All groups share one centre, and each spreads out both ways along 11 directions, with some noise.
Some rows, each with its group after it:
[-21 -39   6   0  -8 -13   3 -15 -13  -8  -7   5   2  10 -30 -32  -1  20
  10 -10] => Gak
[  6   3  10  11  11  -2  12 -15 -20   8  -3  -4   2   6   0  -9  -7  -6
  -1  -2] => zomog
[-17   3  10 -17 -11 -16  34   3  12 -25   6  23 -20  21 -38   0  -7  -9
 -14   4] => pobe
[ 45 -16 -18 -33 -28 -18  18   8  27 -35  -2   8  -3 -27  -7 -29   7  -9
  10  10] => Tiz
[ 13  -8 -11  19  20  -4   4  -4   2  12   0 -17  -5  -2  -5 -23  -5  15
  -4  17] => pobe
[  1 -18  13  -1 -13  -4   5 -12 -19 -13  -2  -5   3   2  -3   2   7  -7
  11 -21] => pobe
[  6  -5   2  22  15   7  38 -16 -25  16  10 -14 -29  28  -5  13 -17 -23
 -20 -19] => Gak
[ 22  -3 -11   1 -30 -21  -1 -19  18 -11   8   0   8 -14  -7   1  23  20
   5   9] => Tiz
[  3  22  14   4   1  18   6 -19 -39 -20  -8  -2   7  16  -8   6  -3 -23
  -9  11] => Tiz
[ -5   5  10 -22  17   9  27  45 -27 -19 -23  10 -27  -7  -5 -16  -6  11
  -5 -27] => pobe
[ 30  10  39  15  -3 -40  14 -29  -9  -1 -13 -14  40 -12   7 -17 -19 -20
  33  -8] => zomog
[  8  -1  19  -8 -14 -27   3 -39   1  -6   4  12  13  -9 -21 -20   8  15
  13   3] => pobe
[ -5  -3 -11  17  -4   1 -20 -22   2   6   2   0   4  15 -14  14  19  17
 -14   8] => zomog
[ -8 -16  -9  18 -29  -2  10 -13 -17  -3  -2 -21  17  26   1  -2  -4 -11
   9  18] => zomog
[ -7   7  -4  -4 -15  -7  11  -3 -12   8   2  -9  -2  13   0 -14 -10   9
   3  15] => Gak
[  1   1   3  14  -1  -6   3 -23  -3  15   6  -5   4  14  -6  -2   0  -3
  -2  11] => Gak
[ -3  -7  12  11  24   2 -12   0 -11 -12 -16  -3  -3  -6  -6   3  22  -1
  -2 -11] => Tiz
[  7  25   0  -8  15  -2   2  16  18 -16  10  22  12 -34   0 -12   6  22
   0  28] => zomog
[ 43  -2 -16 -14 -16 -21 -11 -35  11   1  -6  -4   3 -26   7 -14  43  11
   7  15] => Tiz
[-16  20  21   1  -4 -41  13 -34  24   9  -4   1   3  17 -10   1  28 -17
   1  37] => pobe
[ 11 -17  21  -5 -25 -25  -3 -77  -1 -37  26  12  21  -9 -45 -10  37  -5
  11  36] => Gak
[ 19  -1  28  12  26 -24 -14 -32   2 -34 -17  -4   5   5 -52 -16  11  -6
  -6  14] => Gak
[ -9  -9   8  -7 -23  -8   4 -36  -5   0  14  10  10  -3   2   4  22  -3
   9   1] => Tiz
[ -7  -8  44  11  29   1  -6 -24 -56 -12 -29 -14  -1  15 -20 -11   5 -10
   6 -19] => Gak
[ 17  -1  36   9  31 -28  50 -25 -34  18 -20 -20 -26   6  12 -20  12 -21
   5 -14] => pobe
[ 23 -20   0  23 -15 -28  14 -45   3   2   2 -17  -6  16 -21   1  21   3
  -3  -6] => pobe
[ -1 -17  -6  17  28  -2   0  -2  30   5   8   6  -2   3 -14  -3   1 -20
  -9  21] => Tiz
[-28   0  23  30  46   3 -16 -39   0  50  -3   8  13  19   6  10   2 -27
  -7  12] => Tiz
[  3  -2   1   3  -6   7 -14   6  -7 -32 -14  12  19 -15 -13   5  18   8
   4  -6] => zomog
[-12  13  17   6  20 -18   5 -13   6  30   2  -5 -18  13  -1  -2 -13  10
  -2 -12] => zomog
[  1 -27  13 -16  -7 -12  40 -15 -24  -3  13  -5 -29  14 -13 -19 -10  -3
   3 -16] => Gak
[ -6 -21   6  29  13 -27   7 -30  17  24  -2  -5  -3  14 -20  -1  14   6
  -2  -4] => Gak
[-10  -8  10 -14  -3 -10  -4  -9  -3  -8  -7   5 -11  -2 -14  -6  20  12
   1  -9] => zomog
[-24  -5  20  15 -15 -29  -4 -11   9   7 -37   4  43   4  15   4  25 -29
  27  -8] => Gak
[-32 -14  11  25  28  16  -9 -19   6  28  10  20  18  14   4  23  -1 -37
  -4  -6] => Tiz
[-21 -26  -7   2  13   5 -12  15  -9  -8 -23 -23   0   7  -2 -33   9  -3
   9  31] => pobe
[  0   3 -12  20   1  -4  -9  -2  19  -5  -4   4  -6  15 -22  27  23   5
 -21   0] => pobe
[ 26  14  32  -7 -13 -27  30 -27 -11 -11   8   4  32 -35  13 -16  -1 -11
  32  -4] => zomog
[ 19   3  17  -2  -6 -27   8 -26  15 -10   9  10   3 -10 -11   6  18  -4
   7  -7] => zomog
[  5  -7  12 -17  -8  -8  -3  51   7 -23  -1  -9  20 -15  -3 -39 -63   4
  31 -12] => pobe
[ -2   6 -15  14  -6  19  18  10 -23   1  -5 -10  -3  24   6  12  -8 -18
 -12   4] => Tiz
[  0   2  14   0   5   6 -13 -24 -16   7   2   7  13  -2  -6  -7 -12  -1
   5   0] => Gak
[ 19   3   5   8  -2  -8  17   7  -6  -6 -12  -9  -1   0   0   2  -3  -4
   2 -13] => Tiz
[-15 -29   4   5  24  17  -7  -3  -6 -11   6   9  -8   8 -25  -1   2 -16
 -11   6] => pobe
[ 35  26 -16   8  22 -16  24 -35  17  13   7  16 -10 -12 -15 -17  21  15
 -22  43] => zomog
[  8   0   3  -7  -7   3  -2   3   2 -26   5  13  11  -6 -14  -2  -5 -10
   0   2] => Gak
[ -5   4 -19  24 -16   2   2 -31  -2  21   7  -5 -11  28  -6  35  24  14
 -26   4] => zomog
[ 15  -4  -1   4  -2 -15   8 -10   4   9  -4  -7   0  -4   5  -1  10   3
   7 -13] => Tiz
[ -7  -3  23   3 -11   5   0 -41 -35  10  17   4  31  -2  11  -9 -12 -10
  19   5] => pobe
[ -5  16  25  20 -21 -34   5 -13  22  -6   8   5  28  -2 -10  29   4   5
  13 -21] => Tiz
[  8  -2  26   4  27  -5  -6   2 -16  -6 -33  -4   4   1 -12 -17 -13  -6
   9 -25] => zomog
[-17 -19  33  -1  -5 -17  -2 -18 -21   3 -24   5  17  -1   0 -13   9  -7
  21 -24] => Gak

New rows. What belongs after each?
[  3   0   8   9 -29 -21   9 -40 -24  -4 -19  -9   3  16 -15   0  37   7
   2  -1] => pobe
[ -5 -19  -4   4  -2 -28   2  -8  19   2   3 -12 -13  -8  -7  -9  33  29
   6  10] => Tiz
[-15 -24  15   8  15  -9  -6 -11 -14   1 -17   5   1   9 -15 -16   1  -3
   6 -18] => Gak
[  9 -27  15 -20  25  -5 -10   3  -9 -21 -18  13 -22 -38 -11 -14  41  29
   8 -39] => pobe
[ 13  -8  32 -21  -4 -18   7 -47 -11   0  10  10   0  -1 -14 -17 -14 -19
  14  -7] => Gak
[  9  -1  13  13  -5 -31   5 -43  29  15  21  -2  14   4  -7   4  -1 -10
   5  18] => pobe
[ 18   5  15  -6   3 -29  21 -26   7   6   5   1  -7  -4  -4 -14   6  -3
   3   5] => zomog
[  4   8  -3   8  13 -20  -9   4   6   5 -25 -16  -3   1  -2 -15  13  14
   0  21] => Tiz
[-11  -9   8   5   1  -6 -12 -20  -4   4   2   1   2   5 -12  -2   9   9
   4   0] => zomog
[ 14   2   9   1   3 -16  16  -1   8  -7   4   6  -7  -2 -21  -8 -10   9
  -3 -13] => pobe
[  7  -6   6  14  -4  -7  -1 -42   3  17  17  -6  10  -3   9   4  15  -2
   6  12] => pobe
[  3 -14  41  10  57  -2  -6 -59  -8  29  24  14  14 -19  -3 -28  -7 -21
  10  14] => pobe
[-22   6  30  -3 -13 -36   0 -33   7  -8 -19  -1  15  22 -17  -4  22 -24
   9  25] => pobe
[  3 -18  -1  26  17  12 -20  -3   9  -3 -10  22  26  11 -33   0 -29 -10
  -8 -21] => Gak
[-25  -5  19 -26   8 -19  18   7  16   3   6  -8 -16  -6  22 -10  18 -24
  15  27] => pobe
[ -6 -29   1 -10  14  10  -5 -35   6   4  17  24   2  -6  -6  -3  14 -30
  -1  11] => Tiz
[ -4  -1 -12 -15 -19  -4  -4  17  32  -1  39   3  15 -19   9 -15 -31  13
  15  27] => pobe
[ -5  -3 -12  -2 -17   4  -3 -12  -2 -14  16  -2   5   0 -16 -14   4  21
  -5  34] => Gak
[  1  12  29  -2  14   6   1 -54 -29  19   5   9  10  14  -3 -14 -16 -31
  -2  19] => Tiz
[ 13 -30  29   0  14  -5  -7 -17 -19 -20 -19   5  -2   4 -27  -4  -5 -18
   7 -43] => zomog
[ 14   2  31  15  -8 -24  11 -48 -15  19   8 -10  33  -4  13 -10 -12  -9
  29  -7] => zomog
[ 19  -2  33   3  -8 -36  33 -12  13 -34  21   5   2  -5 -29   8 -11 -10
   9 -19] => Tiz
[  2   5   7  -7   0 -10  -5   1  13 -18  -4   6  10 -19   2   5  25  -9
   5  12] => Gak
[-11 -10   6  33  17 -15   3 -40  -8  42  -1 -15   0  32 -13 -14  -9   7
  -8   9] => Gak
[ 22   3   4  14  -2  -9  33 -15  -1   9  11  -3  -1  13   2  12 -21 -32
  -5 -13] => Tiz
[  1   1 -19  29  11  25  -1   5 -23   9   2 -12   8  14   3   5 -12   8
 -12   9] => pobe
[  3  28   0  13 -18 -47   8 -34  25   2 -21  -2   8  23 -31  -4  25  21
 -11  35] => pobe
[-17   7  29   7   1 -26  36   5  -2   4  -4  -7  -1  22  -6  -5 -27 -21
   6  -6] => Tiz
[  2   0  -3  10 -14 -22  -7 -29  10   7  -3 -12  10   2  -4  -2  27  13
   1  22] => pobe
[-17  -9   6  -7  -6 -26  -9 -13  13   4  -8 -10  -1   6 -14 -24  14  10
  10  28] => zomog
[-17   3   8  -7 -26 -18   8  -7   8  -6   4   6  16   4 -11 -10  -9   7
  10   6] => Tiz
[ -6  -9 -10  12 -19 -22  -5 -40  20   2   5  -5   1  16 -23   8  39   3
  -8  36] => pobe
[ -5 -17 -15  13 -29 -11   5  -7   8 -10   4   6  18  12 -23  -5  -1  12
   2   3] => Gak
[ 10   5  -1   5 -10   4  -6 -27 -18   2   1   2   9  -4   2  12  19   7
   1  -5] => Tiz
[  7  31  37   5  23 -20   4 -11 -35   1 -40 -25  -3   7  -3 -19  -4   3
   4   4] => Tiz
[ -3  18  29   6 -11 -40  23 -35  -2  34   9 -20  24   1  21 -26 -16   1
  28  19] => zomog
[ -2   6  28  -6   0 -22  -2 -33  -3  16  -5   0  13  -4  11  -4  11 -10
  17  -1] => Gak
[-15 -10   1   2   0 -31  -2  13  37  15 -22   8  14 -10  10  -7  16   8
  18  -3] => Gak
[ 10  -8  15  -3   6 -29   5 -12  14  -2  -5  -8  -1 -11  -6 -15  10   3
  14   1] => pobe
[  4 -18  -3  32   8  -9   4 -13   7  -7  -3   2   6  15 -31   3   5   3
  -9  -5] => Gak
[  4  24  25   1  24  -8  -3 -11 -13  19 -15 -12  -3   9   7 -12 -18 -14
   1   6] => Gak
[-22  -1  18  -2  -9  20  -8 -53 -59   8   6   6   4   9   5  10  23   1
   3  -6] => Tiz
[  7  10   4  -7   7  -2  12  -2  -2  -9  12  -6 -19  -3  -8  -3   6  -1
  -6  22] => Gak
[-34  13  29  15  16   7 -10 -27 -29  -4   5   7  17  21 -21   6  -4  -9
  -6  19] => Tiz
[ 27  25  10  17  23 -10 -14 -30  12   3   6  -3   7   3 -25   3 -11  -1
 -13  17] => Gak
[ 25  -5   9  -1  10   1   1 -34 -13   7  -3   1  -3  -7   2  -3  12 -16
  -1  -5] => Tiz
[-19  30  25  26   0  -8  -1 -23 -13  11  -8  -5  24  20   5  29   8 -16
  -2   2] => Tiz
[  4 -14  10  -1   2 -18  17 -18  -9  -5   1 -14 -20  -2  -8 -12  25  10
   2   1] => Tiz
[  3 -26 -26  16 -16   2 -14 -16  -7   4  -2 -22   1  -1   0  -3  38  27
   1  19] => pobe
[ 11 -25  -5  -4 -29 -18   8 -20  19 -35  12   5  15 -10 -21 -14  19 -10
  13  28] => zomog
[-43  14  42  20  30 -14  -7 -15 -15   9 -20  -7   9  23  -9   4  11 -11
   2  11] => Tiz
